The same things were measured in two ways. Each way mixes the same 9 hidden numbers, adds some noise and spreads widely along 5 directions of its own, which tell nothing about the thing.
Some things both ways: the first way, then the second way.
[-25 -8 28 6 9 10 8 -8 9 -10 11 -12 -7 7 38]
[-16 -17 -13 -30 -1 9 6 5 3 -19 35 -21 -7 6 16 -20 2]

[17 31 0 -9 43 -30 -22 16 11 -4 -4 -41 -6 -3 13]
[-32 12 5 -27 14 -13 13 -14 2 -7 11 -19 17 14 -3 -3 -40]

[49 -8 -14 -49 -14 0 -50 8 -14 10 -27 -12 9 -22 -14]
[3 -27 4 18 19 -1 -22 -36 52 -18 3 19 -23 35 -12 2 8]

[7 -43 8 -22 -6 18 -27 22 0 31 52 9 24 27 -5]
[-18 35 -33 -22 23 -6 0 1 15 -10 -8 7 -4 9 18 -16 7]

[35 21 23 -18 16 -62 -29 67 -14 3 11 -8 31 43 -43]
[26 -57 -8 56 -3 -14 -21 -16 -13 -21 -6 6 2 10 -2 -15 -18]

[19 15 4 -43 7 -14 -33 9 -30 1 -26 -15 -24 -7 -15]
[17 -41 -8 38 -6 3 -23 -34 1 6 13 13 10 25 -15 21 -22]

[1 39 3 -12 -3 -23 6 15 1 -11 -19 -19 -26 14 3]
[-15 37 7 -18 16 12 -9 -6 6 -11 13 -23 -1 39 -12 18 11]

[23 10 -36 31 -2 -2 47 -22 -12 -18 -21 5 17 -21 -22]
[-11 31 0 1 -30 -3 20 4 -20 22 1 -2 6 -10 -14 8 8]

[35 12 19 -7 59 10 -1 21 -6 48 24 16 -15 -30 -16]
[-49 20 -9 -45 14 6 21 -6 0 6 37 -41 7 4 -21 -6 -8]

[18 -9 22 -43 -23 -17 -10 28 -16 -1 31 12 20 37 1]
[-20 31 -38 -37 5 -12 6 25 3 -47 12 -19 -2 23 20 8 4]

[41 -21 -18 -55 -8 13 -40 11 -10 38 14 -2 19 12 -59]
[-15 27 -23 -13 16 -8 -6 -2 9 -4 -25 11 0 27 15 -6 -11]

[13 -3 -20 -17 15 -6 12 -14 -41 9 11 -11 -4 -33 44]
[-3 7 -22 -10 -3 12 7 -6 12 7 39 0 2 -12 14 26 35]

[3 -9 22 -4 -22 13 -26 21 -3 10 7 15 -15 21 -35]
[-16 -9 -17 -23 -26 7 1 -1 -25 12 0 -14 -6 -13 -4 2 -2]

[9 -20 8 -6 20 23 -18 19 3 53 45 6 -16 5 -28]
[-3 29 22 40 -3 -12 8 -20 15 12 -9 9 0 4 -29 1 18]

[-16 -34 9 -3 -15 45 -32 -8 -1 26 4 2 -48 -14 12]
[-36 28 14 -32 14 36 -1 -24 22 31 21 9 -10 0 -8 -1 12]

[7 1 5 6 -13 -19 -6 19 -26 -13 2 15 -1 1 10]
[-11 -40 -10 7 -28 14 17 -4 4 0 27 15 -19 -22 -2 5 15]

[-4 -1 22 2 -47 -17 -6 17 -11 -53 -38 9 5 46 -9]
[1 -47 -44 4 -2 21 -21 4 0 -21 28 0 -36 2 1 -20 36]

[-38 25 -22 49 66 12 19 19 15 0 31 13 30 9 20]
[-19 -34 -30 45 -14 0 8 -2 -10 -15 0 21 -18 3 -29 0 -17]

[7 30 6 34 27 -29 24 21 -1 -13 -16 -11 0 -10 23]
[-3 -37 -24 -10 11 17 -21 -24 -2 13 22 -28 3 11 -1 -5 -6]

[11 3 -27 -35 -3 17 34 -30 16 4 12 -12 14 12 -13]
[-34 16 -21 -39 2 13 40 29 -31 12 3 -17 5 13 55 -19 -30]

[15 10 38 4 4 -60 -35 29 -29 -8 12 -20 6 -12 -10]
[18 -21 -9 -19 -26 -24 -9 -17 8 -20 22 -3 8 -8 -4 -4 3]

[-5 -3 25 -22 5 14 7 7 -21 25 19 11 -14 -10 6]
[-16 -13 2 -40 -23 19 1 15 -12 -25 35 -29 -12 19 12 -2 5]

[-1 27 -27 -33 34 18 2 -6 -1 2 -14 -12 -3 6 3]
[-26 -6 -28 1 9 12 4 10 -9 -18 11 -7 -13 18 -5 12 -9]

[42 7 -20 3 17 21 4 26 -9 16 -20 40 27 -2 -52]
[-3 -11 -7 49 -9 -6 -26 -22 -43 15 -31 1 17 6 -43 20 -35]

[-7 -42 5 29 -32 26 -16 0 -13 -13 -8 18 -4 -6 31]
[-16 -1 -5 -12 -12 9 -18 -23 18 1 9 15 -5 3 -9 9 -6]

[-23 0 9 37 6 5 29 -11 15 -20 26 21 21 -3 10]
[-14 3 -28 -17 -13 -6 22 3 -22 8 18 -2 10 -15 -1 -13 2]

Other things, the second way, with their names:
(243): [-25 -20 -48 -3 17 -1 -8 -7 3 -19 -1 0 -10 37 -3 -8 -33]
(486): [-38 22 -50 -66 2 0 6 20 -57 10 -8 -42 24 7 18 -18 -48]
(270): [15 -7 -18 5 3 -4 -27 -7 21 -16 5 -3 -6 60 16 4 7]
(25): [-24 37 -36 -20 45 24 -17 -10 1 15 6 -15 3 10 -6 -2 17]
(380): [-14 16 4 -9 22 -5 -4 -12 17 -21 10 -14 5 41 -7 -7 -9]
(166): [-9 1 9 -16 -36 3 4 3 2 -19 34 -3 0 30 -3 18 -8]
(71): [-6 -17 9 -8 -31 11 -4 -17 -6 2 18 18 -2 -29 -10 8 5]
(126): [-5 -16 -37 -12 -13 -2 -2 -3 -10 12 12 -12 -5 7 2 -8 5]
(473): [12 18 11 7 -11 -12 -1 5 42 -39 -6 20 -28 51 4 4 34]
(133): [-2 22 6 -4 -6 -17 10 0 5 -5 13 -31 13 35 3 6 0]
(5): [-21 -16 -5 -25 -15 14 -6 -19 -15 18 4 -7 -6 -28 -20 0 -5]
(197): [-34 25 -14 -43 38 3 21 2 5 -3 19 -22 5 5 17 -45 -10]
(441): [13 -32 16 29 -36 3 11 -7 -19 18 27 -2 11 -26 12 -2 3]
(147): [-51 43 -4 -44 8 6 21 9 -1 -20 1 5 -3 31 9 -16 -32]
(42): [3 -30 8 25 -2 11 -8 -28 7 17 30 -9 7 -5 0 -15 4]
(379): [-16 11 10 -5 13 7 -2 -14 36 -22 20 19 -13 19 -7 5 11]
(512): [10 -38 -19 35 -14 12 -1 -7 -17 9 23 -4 -5 -18 9 -18 20]
(238): [-21 -9 1 -10 8 18 -15 -22 28 1 28 -15 -18 25 -28 10 13]
(353): [-24 22 3 -1 10 7 -10 -18 -12 11 -8 -3 15 23 -15 -5 -34]
(74): [-19 -23 -25 11 -23 -18 -1 5 21 -43 -1 5 -27 56 -6 15 -29]
(218): [-7 -25 -17 -32 -29 -8 3 -4 8 -13 16 -1 -12 4 3 -17 -7]
(314): [-8 25 52 -9 -31 -1 12 -3 -19 13 -5 2 8 -41 11 -22 1]
(215): [-15 -16 -45 3 6 -1 -4 13 21 -34 3 2 -37 34 13 -17 16]
(395): [-20 -13 -42 -10 -2 24 -5 6 -6 18 2 -14 -25 -25 1 3 34]
(266): [-25 -23 -8 -15 -11 10 6 14 28 -37 27 -9 -40 40 13 -4 7]
(57): [-13 -27 13 -36 -8 25 -12 -3 21 -29 46 -16 -20 32 10 11 2]
(273): [-19 -26 -17 -23 -7 -1 27 -14 20 12 34 -5 -8 -7 5 -31 4]
(3): [-16 -31 -16 -9 -17 13 -8 -10 -41 18 10 -17 15 -21 0 3 -33]
(385): [28 15 24 23 -19 -42 8 -18 17 -3 -5 10 22 3 18 -16 3]
(140): [-23 -9 14 -24 -33 11 8 3 2 -12 20 12 -15 -21 1 -3 1]
(408): [-1 -21 21 6 -33 8 26 8 0 6 31 -18 -7 -6 15 15 20]
(61): [35 -44 -1 9 -35 -17 -16 -7 -1 -14 12 -1 -2 3 19 -17 15]
(174): [-1 -33 0 28 -8 13 -5 -24 4 21 6 9 -1 8 -3 12 -8]
(428): [-1 -45 -25 25 -15 -4 10 -11 -12 4 -3 26 -4 42 4 -22 -45]
(247): [-12 -27 -7 -1 -29 4 10 18 -34 -17 -4 -13 -18 7 3 6 -18]
(440): [16 -35 3 43 -16 -5 -28 -10 7 -21 -4 8 -18 15 -6 2 9]
(378): [-26 45 17 -20 -20 -9 12 4 -16 3 -13 -8 10 -12 -9 -1 -11]
(101): [-8 -2 -23 9 -29 1 6 0 -10 7 16 2 -4 -18 -11 32 19]
(479): [-25 -5 -10 -10 7 20 -13 0 -13 -10 -1 -14 -14 26 -13 1 -14]
(495): [9 42 7 22 29 -33 -25 -22 17 -23 -15 -18 30 39 -14 19 -17]
(190): [-7 -18 -30 -27 -5 13 -7 -19 41 4 26 10 -21 27 8 7 23]
(41): [-17 16 -15 13 -5 -11 4 7 -10 -16 -9 -13 -6 20 -16 -7 -7]

Some of these things the first way, each followed by its name:
[8 7 26 -23 2 -20 -16 30 -35 17 0 -4 -26 -18 31]
(57)
[-4 -18 35 -11 13 44 -5 14 15 43 50 40 9 17 -50]
(486)
[8 -25 20 -29 23 0 -43 44 -26 60 62 10 -1 -8 12]
(379)
[14 20 -6 -20 9 -27 -12 30 -19 4 -7 -20 -9 19 1]
(266)
[-13 -8 3 -4 16 4 -38 2 -28 11 3 -13 -16 -23 12]
(71)
[18 -24 29 -16 31 15 -33 7 -7 50 46 6 -12 -21 -23]
(273)
[4 28 -14 -4 39 9 -7 -9 -11 3 -44 -27 -37 -32 12]
(238)
[-2 -14 -1 -33 -30 30 -22 -21 -25 -14 -27 -5 -39 17 -2]
(101)
[-18 16 1 43 37 -1 11 27 18 12 20 1 1 5 2]
(353)
[-18 -10 -1 12 5 35 19 1 14 10 19 24 3 7 17]
(25)
[33 3 13 -59 19 -4 -39 18 2 25 5 -34 -5 9 -10]
(495)
[42 -9 -10 9 -13 -29 -2 23 -53 14 9 24 18 -42 0]
(190)
[7 -4 2 -2 5 28 -8 -8 -5 -10 -31 2 -12 -5 0]
(3)
[-14 8 4 39 26 -2 21 4 -4 3 17 2 3 -5 -3]
(126)
[50 26 -16 -3 9 -30 -31 22 -24 -6 -47 -7 3 -21 -54]
(5)
[-13 -27 -1 48 -8 6 8 11 -7 -8 17 14 19 -10 45]
(140)
[17 15 4 -27 -74 -53 -13 21 -3 -35 -8 -15 14 37 -25]
(473)
[-19 19 2 13 32 4 4 19 20 8 17 -13 -3 35 -13]
(41)
[1 13 -16 3 -27 -20 6 13 9 -42 -20 -9 25 43 1]
(215)
[-37 11 34 -14 15 22 4 -14 26 19 31 -32 -48 9 20]
(133)
[11 4 21 -43 -10 -31 -25 36 -31 30 23 -14 -18 22 -33]
(270)
